The rows come from 5 hidden closed curves, with some noise, and rows from the same curve form a group. Each curve winds through 6 dimensions. The rows are also pushed far along 3 directions, which tell nothing about the answers.
Some rows, each with its group after it:
[-11.7   0.4  -2.1 -22.0  16.6 -15.2 -16.5 -17.4  -2.4  -8.0   1.9  -5.9
  11.5  -7.3] | z_925
[ -1.1  -5.3   7.2   7.8  16.2  -1.4  -8.2  -7.6   2.7  -7.0  17.3   5.3
   0.2 -12.4] | z_278
[-12.2  -4.5  10.4 -56.1   9.2  -1.5  -3.3 -13.0   1.2 -23.5  -4.9   3.2
 -10.4   3.4] | z_925
[ 10.8  -9.4   5.6   8.8  -4.4  -2.4   7.2   0.7 -16.5   6.8  -0.8   9.6
  -3.5 -29.4] | z_676
[-0.2 -3.7  2.9 19.7 -9.6 -2.6  3.3 -2.7  2.9  4.6  4.5  8.1  4.8 -1.1] | z_327
[ -4.7   6.7   4.9 -17.4   2.8   2.5  -1.4  -0.4  13.7  -5.0  -0.6  -2.2
  -1.7   6.3] | z_676
[-3.6  8.1 -5.3  9.8 -6.4  2.0 -2.3  5.6 -1.2  7.3 -4.9 -5.2 -1.2 20.4] | z_327
[ -8.3  13.4 -13.2  15.7  -0.8  -9.3   0.1   0.8  17.7  -0.5 -11.5  -9.9
   8.6  25.2] | z_297
[ -4.1   3.1  -0.4 -27.5  19.5  -7.4  -3.3  -2.4  -1.0 -20.8   6.2   9.1
  -8.3  -8.9] | z_297
[ -4.3   6.1  -2.4 -25.6   3.7   1.6   2.8   2.9  -5.6 -18.8  -3.3  -8.8
   0.1  11.9] | z_297
[ -8.1  -3.3   8.1 -20.9  21.2  -6.9 -17.1 -11.4  -6.0  -2.1   7.4  -0.8
  -5.4 -10.6] | z_925
[-7.3  1.2  2.4 -8.9  4.1 -7.3  3.5  2.8 11.2 -8.5  0.2 -3.6 -2.2 14.2] | z_327
[  5.5   7.9  -5.5  30.9   8.9  -3.1  -4.7   0.8   1.8  11.0   4.2  -8.1
   9.8 -12.4] | z_676
[ -6.8   3.4  -2.1  -3.2   5.5  -6.4 -11.7  -4.5   6.0   3.1  -6.4   1.1
   0.1   0.9] | z_327
[  4.1  -3.8   6.3   0.8 -12.5   0.9  12.0  11.3   2.2  -2.4 -15.1  11.4
 -11.7  -1.6] | z_327
[ -7.5  13.7  -8.9  -2.9  21.6  -5.7 -14.7 -15.9   7.6 -11.4   1.3 -13.9
  13.9  -1.6] | z_297
[-2.2 -5.4  9.3 -0.4  0.8 -1.8 -1.6 -2.3  8.0  1.8 12.8  8.1 -0.7 -5.1] | z_278
[ -2.5   8.3  -4.7  36.6   2.6   6.0  -9.4  -5.0  10.8   3.1   1.5 -11.6
  13.2  10.2] | z_925
[ -2.2  -9.5  19.8 -24.3   7.6   4.6   3.4   3.8  -3.6 -22.1  -8.9   3.8
 -20.9  -4.7] | z_278
[ -7.9  25.1 -20.1  14.7  19.2 -19.5 -14.2 -10.8  10.5   4.8  14.1  -9.8
  24.5  -0.8] | z_327
[-12.5   9.0  -7.4 -38.5   8.6  -8.7  -5.4  -3.2   6.3 -21.8 -10.9  -5.9
   2.8  16.5] | z_327
[  7.4  -3.4  -1.9   6.9  -4.3   1.7   9.4   0.1  -7.3  -0.8  -6.7   9.2
  -7.2 -12.1] | z_925
[  3.4  14.8  -0.6  34.2   6.4 -12.3  -0.1   4.4   2.9  21.8  18.7  -7.9
  12.3 -11.7] | z_676
[ -0.2 -14.9  12.3 -15.6 -15.8   6.5  13.1   7.1   0.4 -15.3  -4.7  11.4
  -9.7   6.4] | z_278
[ 12.8  -6.3   7.9  11.3 -24.3  15.5  21.7  18.3  -2.2   0.9 -26.2  -0.1
 -13.1   4.4] | z_676
[  2.5  -0.7   3.5  -8.0   8.2  -0.7   6.6   0.9   1.5 -11.6   8.8  -4.3
   2.7  -9.6] | z_327
[ -1.6  -5.7   0.4  -0.9  -4.5  -2.6  -2.8  -3.5 -10.8   4.0  -4.5  -0.2
   0.5  -1.0] | z_925
[ -3.6   1.6  -2.6  16.1  -9.6  -2.4  10.2   8.3   5.0 -10.7  -7.7  -7.5
   5.7  22.2] | z_278
[ 0.1  3.9  0.8  0.4  6.4  7.0 -7.4 -4.4  8.3 -0.6 -0.1  0.7 -0.9 -3.0] | z_676
[  7.4  -1.8  12.1   4.0   1.1  -6.2   6.9   6.0 -10.4   9.2  21.7   4.8
   2.0 -26.6] | z_327
[ -4.2   2.1  -1.4 -10.1   6.7   0.6  -9.7  -7.7   7.5   0.9  -5.3 -12.1
   7.6   1.2] | z_676
[ -2.6  -0.7   4.3  15.0  15.1  -9.8  -7.1 -10.2   7.7  -1.3  26.4   6.1
  11.7 -17.6] | z_278
[ 5.8  0.6 -1.5 12.6  6.7  4.1 -0.7 -0.7 -5.4  7.4 18.7  8.7 -5.3 -8.5] | z_925
[  5.6   8.4  -9.1  42.0   1.4   1.6  -3.6   3.2 -10.3  14.8  15.1   1.0
   4.7  -1.9] | z_297
[  3.8 -12.0  19.1 -29.6   3.3   5.9   6.5  -6.5 -10.8 -12.4  -5.3  17.3
 -23.1 -24.6] | z_925
[ -4.6  -1.6   0.0  10.6   5.7  -6.3 -12.0  -6.2  -5.8   3.7   4.6  -5.0
   9.6  -5.3] | z_925
[  6.2   4.2  -9.4  15.9 -19.4   4.6  15.1  13.7   4.4  15.2  -5.9  -7.8
   2.2  21.5] | z_297
[ 10.6  -4.0   1.1  21.6 -14.1   7.3   9.3   9.3  -6.1   8.5  -2.7  -2.8
   5.1  -7.6] | z_327
[ -0.8   2.3 -11.0  29.1   1.1  -5.3   0.7  -3.4  20.0   0.6  -4.1  -8.4
  17.0   7.0] | z_327
[ -7.1   9.7  -9.8 -12.3   7.7  -2.5  -0.5  -8.3  12.5 -12.0  -4.8  -5.2
   2.7  15.2] | z_925
[  0.5   6.3  -1.4  21.7   8.6  -0.8 -13.4  -7.4   2.2  16.0  14.3  -6.3
  12.5 -10.6] | z_676
[  6.3  -8.9   4.2   0.2  -2.4  12.4   5.6   9.4  -7.4  -5.1  -7.1   7.5
 -20.6   3.5] | z_278
[ 2.2  5.9  1.4 11.2  3.6  3.3 -0.5 -4.3 -5.4 -2.0  1.2 -3.9  3.3 -8.5] | z_297
[-18.0   3.9  -6.6 -30.5  21.5 -14.0 -18.9 -16.8  21.4 -14.1  10.0  -7.1
  15.8  10.7] | z_278
[  1.5   1.1  10.7 -12.6  17.6   0.2  -4.3  -7.5  -3.1  -8.4   5.9   4.4
  -8.9 -23.3] | z_297
[-0.6  7.4 -6.8 -2.5 -1.9 -5.5  4.9  3.6  3.4  7.7  6.6 -8.2  7.4  8.9] | z_297
[ -2.2  15.3 -13.7  33.9   4.7 -15.2  -5.1   4.2   4.2  15.2   8.9 -13.4
  18.2   8.4] | z_676
[ 4.7  8.1 -0.6 16.0  6.4 -2.4  3.2  6.2  5.4  4.9 -0.4 -3.6 -1.5 -6.1] | z_676
[  7.9 -12.8  21.2  13.3 -16.7  21.4  10.7  12.5  -8.2  -3.8  -4.4  10.1
 -17.0  -2.0] | z_925
[ 3.9  0.5 -3.5  8.6 -7.8 -5.7  8.2  6.2 -2.3  9.6 11.8  8.3  1.7 -2.9] | z_297
[ -9.1  -0.5 -16.3   1.5   0.4  -1.9  -2.9  -4.0  11.2 -21.6  -8.6 -10.3
  16.0  27.2] | z_278
[ 13.1  -2.9   5.0  41.1  -9.0   5.1   7.4  13.1 -13.8  17.3   3.4   4.3
  -4.8 -13.9] | z_676
[  2.5   1.4  -5.0   0.7  13.1  -2.2  -6.8 -12.7   1.5  -2.4   8.1   2.3
   9.4 -21.9] | z_297
[ -5.2  -0.8  -1.7  -4.9 -24.2   3.1   9.9   9.9   4.7  -5.1 -20.8  -8.3
   3.0  31.9] | z_278
[ 11.6   0.6  -6.3  36.7  -8.7   7.7   1.9  -0.5  -8.8  14.3  -0.8   1.8
   6.1 -13.9] | z_278

New rows, each followed by its group:
[  0.0   3.8   4.0 -10.9   3.2  -4.5   2.7   0.7  -8.0  -4.6  11.0   4.3
   0.9  -9.5] | z_327
[-12.9   4.2 -12.4 -24.4   6.1 -12.4 -12.9 -14.5   7.5  -8.1  -1.4  -6.1
  16.5   9.6] | z_676
[ -0.3   7.2 -14.6  14.5  10.9  -1.5 -13.2 -13.0   1.0   5.7   9.2  -9.8
  18.8  -5.8] | z_297
[ -5.9  -3.2  11.6 -24.7   6.2  -9.5  -1.7  -4.0   0.1  -9.6   5.8  13.6
  -6.8 -11.7] | z_327
[ -1.2   0.9   9.6 -18.2  -1.4   7.2   2.6   3.7   6.8  -4.1  -3.4   5.9
 -13.7   3.8] | z_676
[ -4.8   2.5  -3.7  10.9  12.6  -8.3 -12.1  -3.7   0.6  -4.4   3.5  -6.8
  10.4  -3.6] | z_925
[ -5.8  12.9  -5.8  12.1  19.5 -20.0 -12.1  -2.9   2.6   7.1  18.5 -10.0
  17.3  -8.0] | z_676
[ -1.9   8.2 -10.5  27.0 -14.7   6.6   5.9   9.2  11.0   4.4 -19.8  -4.9
  -5.4  36.2] | z_327
[ -0.6   3.5  -1.0  16.8  -3.5   3.4  -1.6 -10.2   3.7  -0.9  -5.2  -2.8
   9.1  -2.2] | z_925
[  6.0  -0.8  -1.9  10.5   3.1   1.2   2.9   5.7  -0.8   5.1   4.9  11.6
 -10.9  -6.8] | z_297
[  6.8  -4.5  -6.1  18.8 -18.3  10.6   4.9   3.2  -5.5   5.5 -14.8  10.1
  -5.2   5.6] | z_676
[-15.7  -0.9   1.6 -40.9  28.6 -15.4 -19.0 -25.2   9.3 -24.6  12.3   5.0
   9.3 -15.1] | z_327
[ -0.6  -1.3  -1.3  15.8   2.3   1.1 -10.3  -9.3   1.8   6.2   0.3   5.9
   2.8  -7.0] | z_327
[ -3.3  -1.9  10.1 -27.4   5.3  -8.7   2.5   2.4  -4.5  -7.2  10.8   0.8
   0.4 -10.0] | z_327
[ -7.8   1.9  -2.0 -24.8   0.5  -7.8  -1.9  -5.4   4.4  -5.1  -2.3   5.2
  -1.0   4.4] | z_676
[  1.1 -12.5  12.4   0.1 -15.6   2.5   4.2   2.0  -8.5   5.8  -0.8  10.9
  -6.9  -5.2] | z_297
[ -1.1  -4.2   9.5 -19.4 -11.6   1.0  10.8  11.8  -1.2  -9.9 -12.1  -7.7
  -1.4   7.5] | z_676
[  0.0  -0.4 -10.0  -1.2  -0.1   7.1  -7.6  -4.4   0.6   0.5 -12.7  -4.8
   1.2   8.1] | z_278
[-2.1  3.0  2.6  1.0  1.5 -9.7  1.8  8.7 -5.0  3.0  4.3 -2.6 -0.5  0.6] | z_676
[ -7.2   6.9  -4.2  13.4  15.0 -14.5 -13.9 -16.9   6.3   0.1  20.1  -6.9
  26.2 -14.3] | z_278
[ -6.1  -4.8  -3.7   5.4  -6.3   1.4   5.0  -0.4  15.9 -11.4 -10.6  -6.6
   3.8  25.8] | z_327
[  6.8  -4.4   5.2  -2.4 -13.1  11.2  14.0  12.4   1.1  -6.0 -24.8  -4.0
  -9.9   5.0] | z_676
[ -1.8  -4.1  -4.1 -24.6   9.0  -0.7  -8.4  -9.8  -6.8 -12.9  -2.6   1.1
   2.3 -10.3] | z_278
[ -6.0   5.0 -15.1  13.2  -0.7   0.6  -7.5  -5.8   9.2 -10.9  -4.6 -12.2
  21.1  18.2] | z_925
[  9.0  -8.7   6.7   5.7  -0.9  -4.7   4.0  -1.6 -14.6   5.6   4.5   7.1
   1.6 -32.4] | z_676
[  6.3 -17.9   5.9 -25.0 -25.5  20.6  14.0  10.6 -15.0 -16.3 -31.5   6.9
 -18.7  10.7] | z_278
[-10.4  11.0  -0.7  -7.5  21.6  -5.3 -15.5 -17.0   9.9  -0.4  12.9  -6.6
   4.6   3.0] | z_925
[-5.6  9.9 -3.6 -1.0  6.1 -3.7  0.3  1.9  6.8 -5.2  2.1 -4.4 -2.2 16.3] | z_327
[  2.2  -1.2  -4.9   0.4  -8.8   3.4   8.2   9.1 -12.9  -9.0 -12.6  -4.6
  -3.6  12.0] | z_278
[ -5.7  11.4 -10.6  34.6   1.4  -7.6  -8.5  -0.9   9.7  18.8   7.7 -10.6
  12.3  19.2] | z_327
[ 4.5  0.6  0.1  2.0 -9.5  4.3  7.7 -3.2  4.7  6.9 -6.5  6.5 -2.0 -7.8] | z_676
[  8.0 -12.9   8.0   9.0 -15.5  17.8  12.1  11.3  -4.0  -1.7 -11.0  -2.4
 -10.4   9.6] | z_327
[ -0.7  -3.6   0.6   8.5 -10.5   0.6   1.5   2.2   4.2   8.5   7.8   4.4
   4.3   7.4] | z_278
[ -5.6   3.6  -7.7   2.3  10.2  -4.1 -15.3  -7.5   2.2   5.9   0.1  -5.7
   4.5   5.7] | z_676
[ -4.2  -3.3  -3.1 -19.3   6.7 -15.5  -3.8  -6.4  -7.5  -8.0  -0.8  -2.0
   8.2 -10.5] | z_676
[ -4.8  13.1  -6.4  -5.2   8.2  -1.4  -6.7 -10.7  20.7   0.1  -0.7  -9.9
  12.9   2.8] | z_676
[-13.0  16.7 -19.3 -14.3   1.9  -5.7  -7.7 -12.4  28.2  -8.1 -15.6 -21.4
  24.3  28.1] | z_676
[ -1.8 -10.6  10.2 -25.1   1.3   4.3   0.8  -1.7  -5.1 -22.2   1.8   7.6
  -3.2  -7.9] | z_925
[ 5.2 -0.7 -5.4 11.6 -0.8  3.3  6.1  0.5  7.9 -7.9 -5.7 -5.5  8.4 -1.9] | z_327
[  7.4  -3.8  12.4 -13.9  11.7  -0.6   6.1   5.5 -13.6  -7.6  17.0  21.8
 -20.2 -28.1] | z_297
[  4.5  -7.9  14.2 -15.6   2.5  -2.3   6.1   5.0 -23.4  -4.5  12.8  11.3
 -13.4 -21.1] | z_278
[ -7.6   6.3   6.4  -0.5  11.3  -8.6 -10.4  -9.1  12.5   5.0   7.8  -5.6
   7.4  -4.5] | z_278
[ -1.2   2.4   0.3 -27.3   9.9  -5.0  -1.7   0.1 -10.8  -7.1   0.2   0.7
  -6.7  -8.8] | z_278
[  6.8  -1.0   6.8   4.9   6.5  10.0   2.9  -2.6  -8.9  -5.1  10.7   9.6
 -11.1 -15.1] | z_327
[  7.0 -10.6   7.3  -8.6 -14.9   9.8  11.2  10.8  -8.0  -4.7 -11.9  -0.6
  -4.4  -2.7] | z_327
[ -6.8  -3.2   4.1 -12.3  11.4  -7.9 -13.6  -8.1  -4.1   5.0  15.0   3.8
   0.5  -6.5] | z_297
[  5.3   2.2   2.3  15.1   3.7   2.3  -1.7   4.5 -15.9   4.1  15.7   9.1
  -6.4 -10.5] | z_297
[ -2.6   3.9  -7.7  -5.6  -5.6  -9.8   5.9  -0.4   4.2   4.0 -13.7  -9.6
   7.0   7.8] | z_676
[ 1.3 -2.4 -2.6  2.3 -1.0 -3.7 -2.8 -2.1 -6.4  8.5 16.8  7.2  5.7 -9.0] | z_278
[  2.5 -10.0  20.8 -17.1  -0.7  11.2   4.4  -5.2  -6.2  -9.5  -8.3  11.2
 -20.5 -15.1] | z_925
[  9.4  -5.8   8.9  -0.3   4.0  -1.5   4.5  -2.0  -8.0   2.7   1.2   5.6
  -2.7 -33.1] | z_676
[ 12.2  -0.1  10.6  24.0   1.1   8.8  -0.1  -3.5  -2.9  13.4  17.5  11.0
   2.6 -35.5] | z_676
[ -8.7  13.3 -27.3  10.8 -13.7   2.2  -1.2   0.7  20.3   0.6 -29.2 -13.7
   8.3  49.8] | z_676
[ 11.5  -1.1   9.5  13.2  -1.9   4.3   9.9   7.3  -3.1   6.5  -2.0   2.8
  -6.4 -21.7] | z_676
[ -5.8   0.6  -5.4 -26.4   4.8  -5.5   2.5   4.6   4.1 -16.9 -22.2  -1.8
 -11.6  14.8] | z_676
[  4.0   4.0  -1.6  18.0  -1.1  -2.4   3.5  -0.6  -5.2   5.8  16.9  -2.4
  12.9 -10.2] | z_327
[  4.0  -6.4  15.1 -12.7 -11.2   9.4  11.4  12.3  -2.1   1.7 -14.1  -0.5
 -16.6   3.3] | z_676
[ -3.2   3.1  -4.7  11.7 -10.3   0.1  -2.6   2.9  -0.3   7.8   0.5   0.4
   5.1  14.3] | z_676
[  6.6  -5.7  25.1 -15.5  -8.9  11.0  12.3  10.1  -2.2   1.9   5.3  15.7
 -21.0 -14.8] | z_676
[ 11.7 -10.7   6.9  18.5 -26.3  10.5  17.1  15.1 -16.0   4.9  -5.8  19.6
 -13.8  -5.9] | z_676
[ -5.8   5.8 -11.9 -15.1  -5.8  -1.1   0.6  -7.5  15.4  -4.9 -18.9  -5.1
   6.2  17.1] | z_676
[ -6.7  -4.4   4.6 -33.0 -15.1   7.2   3.9   0.8   6.2 -14.0 -16.2  -5.6
   4.1  16.6] | z_676
[ -7.8   6.2 -21.9   1.4  13.6 -12.8 -14.4  -7.0   2.7  -5.4 -12.2 -12.6
  12.6  12.6] | z_676
[ -8.7  -3.4   5.0 -42.3   6.6  -4.3  -1.5   2.8   1.3 -12.6 -16.2  -3.1
 -16.1  13.9] | z_676
[ -9.0  13.2 -10.5 -20.0  16.0  -2.4  -8.5  -2.5   8.8 -14.3  -9.7  -9.6
  -3.3  19.3] | z_327
[  4.3 -10.9   3.3  -7.2 -22.5  16.7  14.4   6.3  -4.6 -17.1 -24.4   9.2
 -11.5  10.2] | z_327
[ -8.9   6.5  -1.4 -21.0  18.2 -12.8  -9.2  -3.4   5.2  -1.8  -0.5  -6.8
  -2.7   3.9] | z_676
